Every row belongs to one group in each of 3 separate groupings. Each group adds its own fixed numbers to the row, and there is some noise. The rows also spread widely along 5 directions, which tell nothing about the answers.
Some rows, each with its group in each grouping after it:
[-45 -75  24  -8 -36  -5 -16  20  47   2  -9  12  33  30 -12 -22 -18 -19
 -19  30  33 -32  13   6  20 -15  66  15 -29  29 -67]  fazu z_727 (2)
[-16 -34  44  -4  14   5  27   2  62   6   7  -9 -10  31   5 -32  -1  -1
 -34  15  53   0  31 -26  11 -12  24  25  22  45   4]  zeni z_599 (1)
[ -4  -8  40   3   5 -12   8  -3  63  -7  11  -2 -31  -3   8 -35  -7   7
 -28  15  54 -13  25  -6 -12 -25  -3  -4  -8  36   5]  musu z_599 (0)
[ 55 -44 -24 -14 -81   4 -56 -15   3  24  34 -33   6  14  -8  29   1   6
 -35  21  43  64  21  83  33 -38  82  38 -53  20  27]  musu z_727 (0)
[ -1   0  22  -5 -18 -17  -5  -5  48  14   8   4 -53  13  -1 -57 -21 -12
   3  27  31   4   9  -2 -21   5  44  14 -36  28 -25]  fazu z_768 (2)
[  2 -10  35  -7 -32  30 -17   0  15  34  -4  -5 -20  23 -19 -41   7  -3
   1  24  37  53   7   3 -14  -8  77  50 -33  31   4]  duse z_768 (1)
[-14 -12  50  -6  34   5  19  -5  55  14  16 -15 -33  21 -15 -41  -3   5
 -24   8  63  17  14 -41  -1  -5  10  26  21  46  12]  zeni z_599 (1)
[ 53 -40 -49 -22  -3   3 -37 -82 -20  50  -5 -60 -34 -12 -48  -1  40 -28
  -6 -12  63  70  -7 -28   1 -40  14  39  13   5  74]  duse z_599 (1)
[  6 -49   6 -17 -16  19 -27  -4  16  33   1 -14 -19  18 -31 -11  14  -7
 -11  20  50  46  32 -23 -15 -19  41  38   1  27  29]  duse z_599 (2)
[  5 -41  -7  -3  22 -14   7 -59  10  22  -8 -41 -22  -3 -24 -34   6 -13
  -6  -1  54 -18 -19 -60   2  -3  -8  16  16  18  26]  duse z_768 (1)
[  8 -20  40  -1 -16 -17 -18  10  38  21  11   6 -32  24  -5 -20 -24   3
 -11  30  50  20  18   2  -2  -6  43  10 -23  49 -19]  musu z_727 (2)
[ -1 -25   5  -8 -29 -24   3  -7  35  15  21  -5 -13  28   7 -25 -21 -12
  -5  19  32  11   1 -12  16   6  35  12 -36  23 -16]  zeni z_768 (2)
[ -6 -37  27   8 -43 -13  -9  -6  42  16  -6   0  -1  22   8 -28 -24 -25
 -17  40  23 -20   8   2   2  -8  36  -4 -52  17 -25]  musu z_768 (2)
[ 32 -25   2   2 -70 -18   3  -6  37  15  40  -2   9  33  14   6 -15  -9
 -26  29  15  27  25  43  36 -24  68  13 -80  15 -21]  zeni z_768 (2)
[-23 -38  51   4   8  20  11  59  51  17  14  -7 -17  33  -7 -12   2  17
 -46  38  44   8  59  -7 -16  -5  41  32  15  66  27]  duse z_599 (2)
[ 27   5  17  13 -34 -34   2 -21  41  24  23   2 -49   8  23 -24 -24  -5
 -12  34  22  12  23  26  -2  -5  30  -8 -70  29  -1]  musu z_768 (2)
[-42 -54  65  -3 -18  -5   4 -24  62  -6 -38   8  26  21  -5 -47  -4 -16
 -28  29  32 -40   7 -31   7 -30  22   0 -24  14 -35]  musu z_599 (1)
[-20 -46  22  -7 -21 -32  22   0  63  -2   7  11   9  28  14 -14 -22 -13
 -39  16  30 -11  22 -10  20 -24  42  -4 -34  14 -27]  zeni z_599 (2)
[  3 -40  25  14 -50   5 -11 -15  35  18   0 -21  18  23   2  -8  -4 -15
 -36  46  21  11  19  30  16 -19  52  25 -49  16   7]  musu z_768 (1)
[ -3 -55  14  -8   1  16  -2 -23  19  27  -7 -29   8   5 -18 -16  20 -11
 -35   9  45  19  25 -18  -1 -27  35  42   6  23  29]  duse z_599 (1)
[  0 -32  21  -2  -2 -36  14  -3  45   5  13  13 -16  28   6 -13 -15  10
 -33  13  36 -24  20  -6  22 -20  37   2 -26  39 -44]  duse z_727 (2)

New rows. What belongs after each?
[-15 -43  45  -6 -11  -7  13  19  49   6  23  -9  14  44   1 -14 -12   5
 -50  24  47   1  30  18  33 -12  58  40  -5  49 -22]  zeni z_727 (1)
[ 13 -38  22   2 -21 -10 -22 -25  40  28   1  -8 -23  11  -1 -12  -3 -11
 -14  28  42  26  29   0  -7 -18  26   0 -22  22  15]  musu z_599 (2)
[ -1  -1  60   8  14 -11  -9  -2  48  20  15  -6 -49  21  -7 -35  -7  10
 -13  23  52  21  16  -3  -8  -3  33  27 -12  60 -22]  musu z_727 (1)
[  7 -45  16  -9 -16 -29   7   2  31  14  14  11   4  31  10  -3  -9   7
 -42  26  36 -13  25   0  26 -28  39   8 -37  36 -36]  duse z_727 (2)
[  5 -67  -4 -12 -18 -15 -11 -14  16  26   4 -17   7  25 -16   5   0 -12
 -31   5  50   3  17 -12  18 -23  42  24  -5  28  -4]  duse z_727 (2)
[ 21 -74   4  -2 -10   4  14  14  25  17  19 -41  25  26  -5  15  17  13
 -77  31  46   7  43  29  35 -31  44  40  -6  43  10]  duse z_727 (1)
[  8 -21  51  13   3 -13   1  58  58  19  43 -22 -44  31  21  -8 -17  20
 -37  44  41  13  56  29   2  19  36  15  -8  78   4]  musu z_727 (2)
[ 11 -44  10  -5 -35   1  16 -23  51   0 -22  -4  24  16   4  -4   3  -2
 -62  35   9  -2  27  45  31 -51  44  16 -40   3 -24]  fazu z_599 (1)
[ 52 -19   0   2  10 -18  15 -40  42  26  22 -45 -48  -9  -1  -3  17   7
 -46  27  37  30  31   4  17 -30 -10  -2  -9  32  49]  musu z_599 (1)
[-30  -7  63  13  23 -35  22  -1  82  -1  -6  26 -51  13  10 -58 -22  -7
 -10  23  43 -35  16 -48 -13  -5  -2 -23 -18  36 -35]  musu z_599 (2)
[ 25 -50  -8  -4 -43 -11   9 -10  26  20  19 -39  27  23   9   6  -5  -7
 -49  27  27  23  22  37  41 -19  50  35 -37  15  20]  zeni z_768 (1)
[ -6  -8  59  14  28 -31  57  -2  86  -9  14   7 -17  14  27 -29   0  23
 -65  42  22 -31  49   7  16 -30  -7 -11 -31  39 -15]  musu z_599 (1)
[ 33 -18  14  -4 -14 -21 -12 -20  31  21  21 -22 -29  12 -11 -10   0  -1
 -34  19  37  32  16  33  19 -30  41  25 -36  32   0]  musu z_727 (1)
[ -2 -60  45   4 -38  -6  -9  35  59   3  20  -2  25  40  23   7 -20  13
 -55  45  27 -10  47  48  33  -8  68   4 -41  34 -33]  musu z_727 (2)
[ 16 -37   6 -24 -17   6 -22  25  26  15  43 -29 -14  20  -7  -3  -4  18
 -19  -1  76  34  16  15   7  -6  42  48   7  50  17]  zeni z_727 (0)
[ -1 -13  46 -10 -29 -11   8  10  39  12  26  10 -10  32   1 -21  -6  10
 -20  13  46  28  12  20  31 -20  69  35 -45  42 -43]  zeni z_727 (1)
[  3 -36   7 -17   0   6 -20  17  38  12  19 -19 -20  11 -12 -17  -6  10
 -18  15  58   5  19  27   2 -17  43  40   7  41  -3]  fazu z_727 (0)
[-11 -41  13 -17  29  -9   0 -14  35  17   6 -26 -32   5 -21 -36  -3  -2
 -18  12  60 -15   4 -13   1  -8  19  37  25  43  -2]  fazu z_727 (1)
[ 37 -39   5 -14 -56   6  -3  -4  12  27   9 -15  23  33 -12   9  13  15
 -60  29  25  41  28  59  38 -46  79  44 -54  25 -15]  duse z_727 (1)
[ -9 -19  36  20   0 -55  54   9  76  -7  39   6 -10  22  38 -34 -38  11
 -46  28  28 -44  15   1  26  -4   7 -12 -44  38 -33]  zeni z_768 (2)
[-22   2  64   6 -20  16  11  58  46   0  18  14 -13  28  19 -41 -10  36
 -33  33  31   4  39  11 -23  -2  68  36 -21  57 -17]  duse z_768 (0)
[  1 -17  23 -14  12  -9  15 -31  28  16  -7  -9 -24   3 -26 -36  12   1
 -21   6  45  19  10 -44  -5 -32  21  20  -5  19   3]  duse z_599 (1)
[ 28  56  57   5 -13 -31  12  16  57   5  39  29 -74   9  14 -40 -25  35
 -20  24  37  24  19  42  -4 -21  38   6 -56  59 -35]  musu z_727 (0)
[ 55 -16  -5 -23 -55  11 -45   2 -12  33  26  -2 -21  14 -24  11  10  20
 -10   7  51  72  25  48   9 -36  91  60 -37  38  15]  duse z_727 (0)
[ 28 -24  26  12  -7 -32   0  14  47  15  34 -17 -36  27  21   6 -12  16
 -41  32  43  13  41  31  14  -3  24   1 -30  53   1]  musu z_727 (2)
[ -2 -18  23 -14 -19   5  -1  -1  35   2  -8   6  -6   8 -15 -26  10   9
 -22   7  48  11  23   0  -8 -39  44  25 -10  29  -1]  duse z_599 (0)
[ 16 -14  13 -16   9 -20  19 -15  51  -2  31  -4 -26   2   5 -19  -8  14
 -30  -3  58   6   8  -3   9 -24   1  13   7  42  15]  zeni z_599 (0)
